The first 8 rows are patterns. Each new row is the sum of 2 different patterns, raised or lowered, with some noise. Before adding, each is slid sideways (what falls off one end comes back at the other) and multiplied by a number that may be negative. Names go in the order of the patterns.
Known rows, each followed by the names of its patterns:
[17, -15, -23, 6, -16, -1, 19, 8, 6, 23, 1, -4, -2, 27, -6, -26, -26, 3, 1, -10, -28, 4, -12, 1, -26, 50, -3, 1, -35, 9, 5, 4, -3, 11, 10] => Z509
[43, -1, -5, -10, 0, 17, -9, 5, -2, -12, 23, 5, 50, -28, -6, -50, 38, 7, 1, -10, 21, -9, -24, -3, -5, -30, -3, -14, -38, 12, 1, -7, 2, -16, 12] => Z962
[9, -7, 26, 0, 2, -32, 36, 0, -3, -1, -26, 6, -38, -30, 24, 9, -15, -21, 9, 14, 3, 16, 10, -2, -29, 9, -6, -4, -10, 1, -7, -7, -23, -13, 12] => Z72
[-15, 25, -4, 17, -5, 42, -2, -7, 5, 30, -2, 8, -3, 0, -6, -1, 17, -8, 4, -11, -3, -2, 23, 9, -5, 12, 2, -5, 0, 18, -21, -9, 0, -11, -2] => Z876
[14, 3, -8, -3, -9, -21, 6, -5, 17, 6, 2, 2, -6, -24, 3, 12, 17, 13, -20, 8, 11, -1, 39, 3, -25, -29, 41, 4, 21, -11, 11, -4, -40, -50, -11] => Z437
[11, -11, 3, -33, 39, 10, -4, 18, 19, -8, 12, 0, 1, -18, 18, 12, 23, -21, -9, -50, 4, -1, -26, -6, 8, 0, 8, -6, -38, -2, -26, 14, -12, 17, 15] => Z137
[3, -8, 8, -4, 17, -25, 37, 8, 13, 2, 5, 4, 25, 50, 4, 16, 24, -31, 6, -17, 10, 19, 8, 18, -20, -26, 10, 35, 7, -12, -41, 3, -14, 24, -8] => Z52
[27, 0, -1, -12, 26, 6, 12, -3, 38, -13, -2, -28, -6, -5, -1, 48, 3, 12, -43, 2, 7, 50, 1, 5, -25, -4, -14, -8, 4, -31, 50, 5, -1, -9, 48] => Z896

New rows. What belongs after each?
[-17, -28, -13, 8, 7, -5, -26, -21, -11, -18, -9, -16, -24, -26, -29, -41, -20, -20, -19, -13, -21, -32, -31, -30, -3, -26, -35, -17, -48, -17, 0, 3, -57, -27, -32] => Z876 Z437
[-29, -18, -21, -17, -21, -30, -44, -23, -46, -6, -11, 15, -41, -2, 6, -20, -18, -18, -12, -40, 7, -36, 2, -70, -13, -28, -36, -55, -14, -31, 2, -48, -22, -19, -51] => Z876 Z137
[10, 0, -6, -23, -29, -15, -3, -6, 11, 2, -23, -1, -27, -21, -17, -18, 15, 5, -8, -28, -20, -2, 5, -22, -17, -23, -19, -6, -40, -18, -34, 2, -21, -12, -27] => Z137 Z896
[3, -30, 18, 4, -9, -41, 57, 29, -6, 5, -23, 38, 50, 13, -3, 27, -13, 15, -30, -2, -3, -11, 68, 10, 58, -64, -1, -36, 82, 7, 9, -28, 19, -16, -28] => Z962 Z896
[-5, 4, 18, -20, -1, 6, 9, -22, -20, 0, -19, -7, 3, 13, -22, 11, 8, 1, 6, 2, 11, -9, 4, -21, -4, -30, -16, -4, -9, -9, -20, -8, 0, -1, 15] => Z72 Z876
[-6, -38, -11, -12, -10, 28, -10, 5, -56, -7, 1, 39, -15, 3, -30, -14, -18, -16, -1, -50, 42, -10, -6, -37, 42, 21, -12, -20, -19, 15, -2, 5, -8, 30, -28] => Z876 Z896
[-14, -9, 15, 9, -5, 3, 26, 11, 9, 20, -5, 5, -19, 12, 9, 3, 4, -3, -11, 4, 4, -1, 4, -10, 0, 12, 10, 1, -13, 19, 7, 3, 9, -20, 23] => Z72 Z52
[0, 36, 29, 41, -27, 32, 20, 57, 22, 25, 23, 23, 25, 17, 20, 40, 44, 9, 34, 32, 5, 21, 26, 9, 17, 45, 36, 6, 38, 47, 54, 10, 30, 24, 48] => Z509 Z876
[16, -10, -12, 43, 38, 55, 6, 7, 14, -6, 7, 9, 43, 7, 17, 16, 17, -5, 27, 7, 54, 2, 18, 13, 15, -3, 21, 12, 1, 29, -5, 13, 52, 17, 64] => Z437 Z52
[37, -11, 8, 1, 5, 5, 31, -14, 28, 21, 42, 30, 15, 14, 42, 79, 11, 35, 32, -1, -15, -3, 19, 55, 15, 25, -9, -13, 14, 40, 5, 10, -14, 14, 10] => Z509 Z52
[-30, -3, 27, 27, 5, -10, 7, -3, -23, 12, 8, -4, 0, -5, 27, 20, 4, -7, -30, -4, 5, 1, 13, -29, -22, 20, -41, -22, -7, -11, -5, -7, -8, -49, -14] => Z137 Z52
[7, -38, 16, -4, 33, 9, 2, 26, 22, 7, 23, 9, 61, 21, 24, 8, 30, 23, 40, 59, 32, 24, 33, -24, 15, -5, 22, 50, 22, 36, -25, -7, 25, 67, 18] => Z52 Z896
[3, 7, 23, 17, 28, 32, 41, 8, 8, -5, 41, 17, 15, 22, -5, 25, 52, 44, -22, 21, -3, 35, 19, 29, 60, 77, 32, 7, 21, 41, 23, 20, 31, 17, 30] => Z509 Z437
[-54, -35, -17, -30, -54, -33, -49, -36, -31, -25, -14, -23, -35, -26, -50, -23, -23, -22, -8, -13, -47, -19, -23, -30, -15, -19, -36, -35, -18, -32, -43, -34, -23, -44, -55] => Z437 Z137
[1, -57, 23, -3, -47, -38, -17, -12, -26, -15, -34, -36, -26, -51, -6, -52, -22, -21, -20, -24, -42, -46, -5, 0, -40, -50, -55, -58, -43, -20, -11, -65, -41, -26, -39] => Z72 Z52
[28, 32, 19, -4, 39, 20, 40, 38, 35, 32, 16, 24, 20, 51, 40, 20, -15, 11, 26, 38, 21, 20, 32, 17, 43, -13, 53, 24, 32, -18, 16, 27, 29, 29, 20] => Z509 Z896
[-97, -23, -12, -17, -84, -42, -26, -19, -12, -36, -27, -42, -12, -56, 1, -15, 2, -33, -22, -17, -72, -25, -27, 15, -37, -9, -53, -22, -15, 3, -7, -32, -13, -38, 12] => Z876 Z896
[-54, 7, -21, -26, -31, -31, -62, -21, -24, -5, -19, -31, -24, -43, -21, -24, -46, -17, -69, 4, 0, 25, -66, -34, -9, -18, -62, -33, 0, -20, -28, -12, -17, -18, 14] => Z509 Z962
[-31, 12, -61, 10, -14, 17, -40, -18, -15, 2, -20, -13, -22, 3, 24, -37, 2, -10, -25, -36, -27, -31, -13, 0, -19, -37, -9, 13, -4, -9, -11, 9, 17, -11, 1] => Z509 Z896
[5, 24, 16, 36, 30, 16, 1, 15, 50, 37, 29, 17, 34, 27, 47, 1, 30, 32, 38, -3, 0, 30, 19, 32, 23, 26, 27, 39, 9, 30, 28, 51, 29, 18, 14] => Z509 Z896
[-53, -16, -42, -8, -20, -22, -45, 0, -13, -13, -25, 1, -5, -40, -16, -37, -13, -52, 6, -11, -19, -40, -38, -29, -28, -14, -8, -16, -30, -23, -41, -6, -1, -16, -53] => Z876 Z52
[-11, 40, 8, 42, 41, 20, 16, 31, 30, 44, 16, 36, 2, 38, 44, 65, 17, 31, 35, 22, 13, 44, 41, 34, 42, 56, 23, 60, 67, 27, 41, 41, 45, 28, 29] => Z962 Z876
[-28, -60, -45, -24, -20, -34, -49, -26, -42, -25, -54, 22, -27, -22, -66, -5, -15, -21, -25, -15, -12, -19, -38, -55, -18, -60, -23, -3, -20, -30, -5, -27, -26, -29, 2] => Z509 Z876
[8, 17, -43, 1, -1, 5, -12, 10, -6, 7, 0, 25, -21, 14, -7, 27, 9, 38, 5, 22, 45, 7, 8, 17, -19, 11, 18, 14, 30, 1, 23, -19, -19, 5, 27] => Z137 Z52
[-17, 3, -42, 1, -6, 10, -26, -16, -57, -30, -10, -34, -24, 12, -12, 2, -18, -44, -13, -37, 12, -5, -2, -12, -5, -10, 12, -34, 26, -10, -7, 5, 8, -19, 1] => Z137 Z52
[-18, -36, -34, -22, -16, -20, -36, -49, -21, -48, -18, -58, -12, -31, 1, -47, -20, -40, -3, -33, -17, -15, -23, -21, -1, 0, -17, -2, -22, -45, -23, -37, -15, -24, -45] => Z962 Z52
[55, 37, 43, 37, 44, 18, 29, 42, 26, 20, 32, 19, 25, 48, 42, 6, 33, 33, 47, 24, 44, 58, 62, 39, 35, 17, 32, 35, 32, 43, 21, 51, 19, 39, 28] => Z876 Z437
[-29, -41, -31, -38, 12, -31, -8, -38, -11, -20, -29, -19, -22, -23, -1, -46, -44, -41, -18, -38, -27, -33, -56, -40, -15, -31, 2, -16, -7, -16, -56, -22, -50, -6, -38] => Z876 Z52
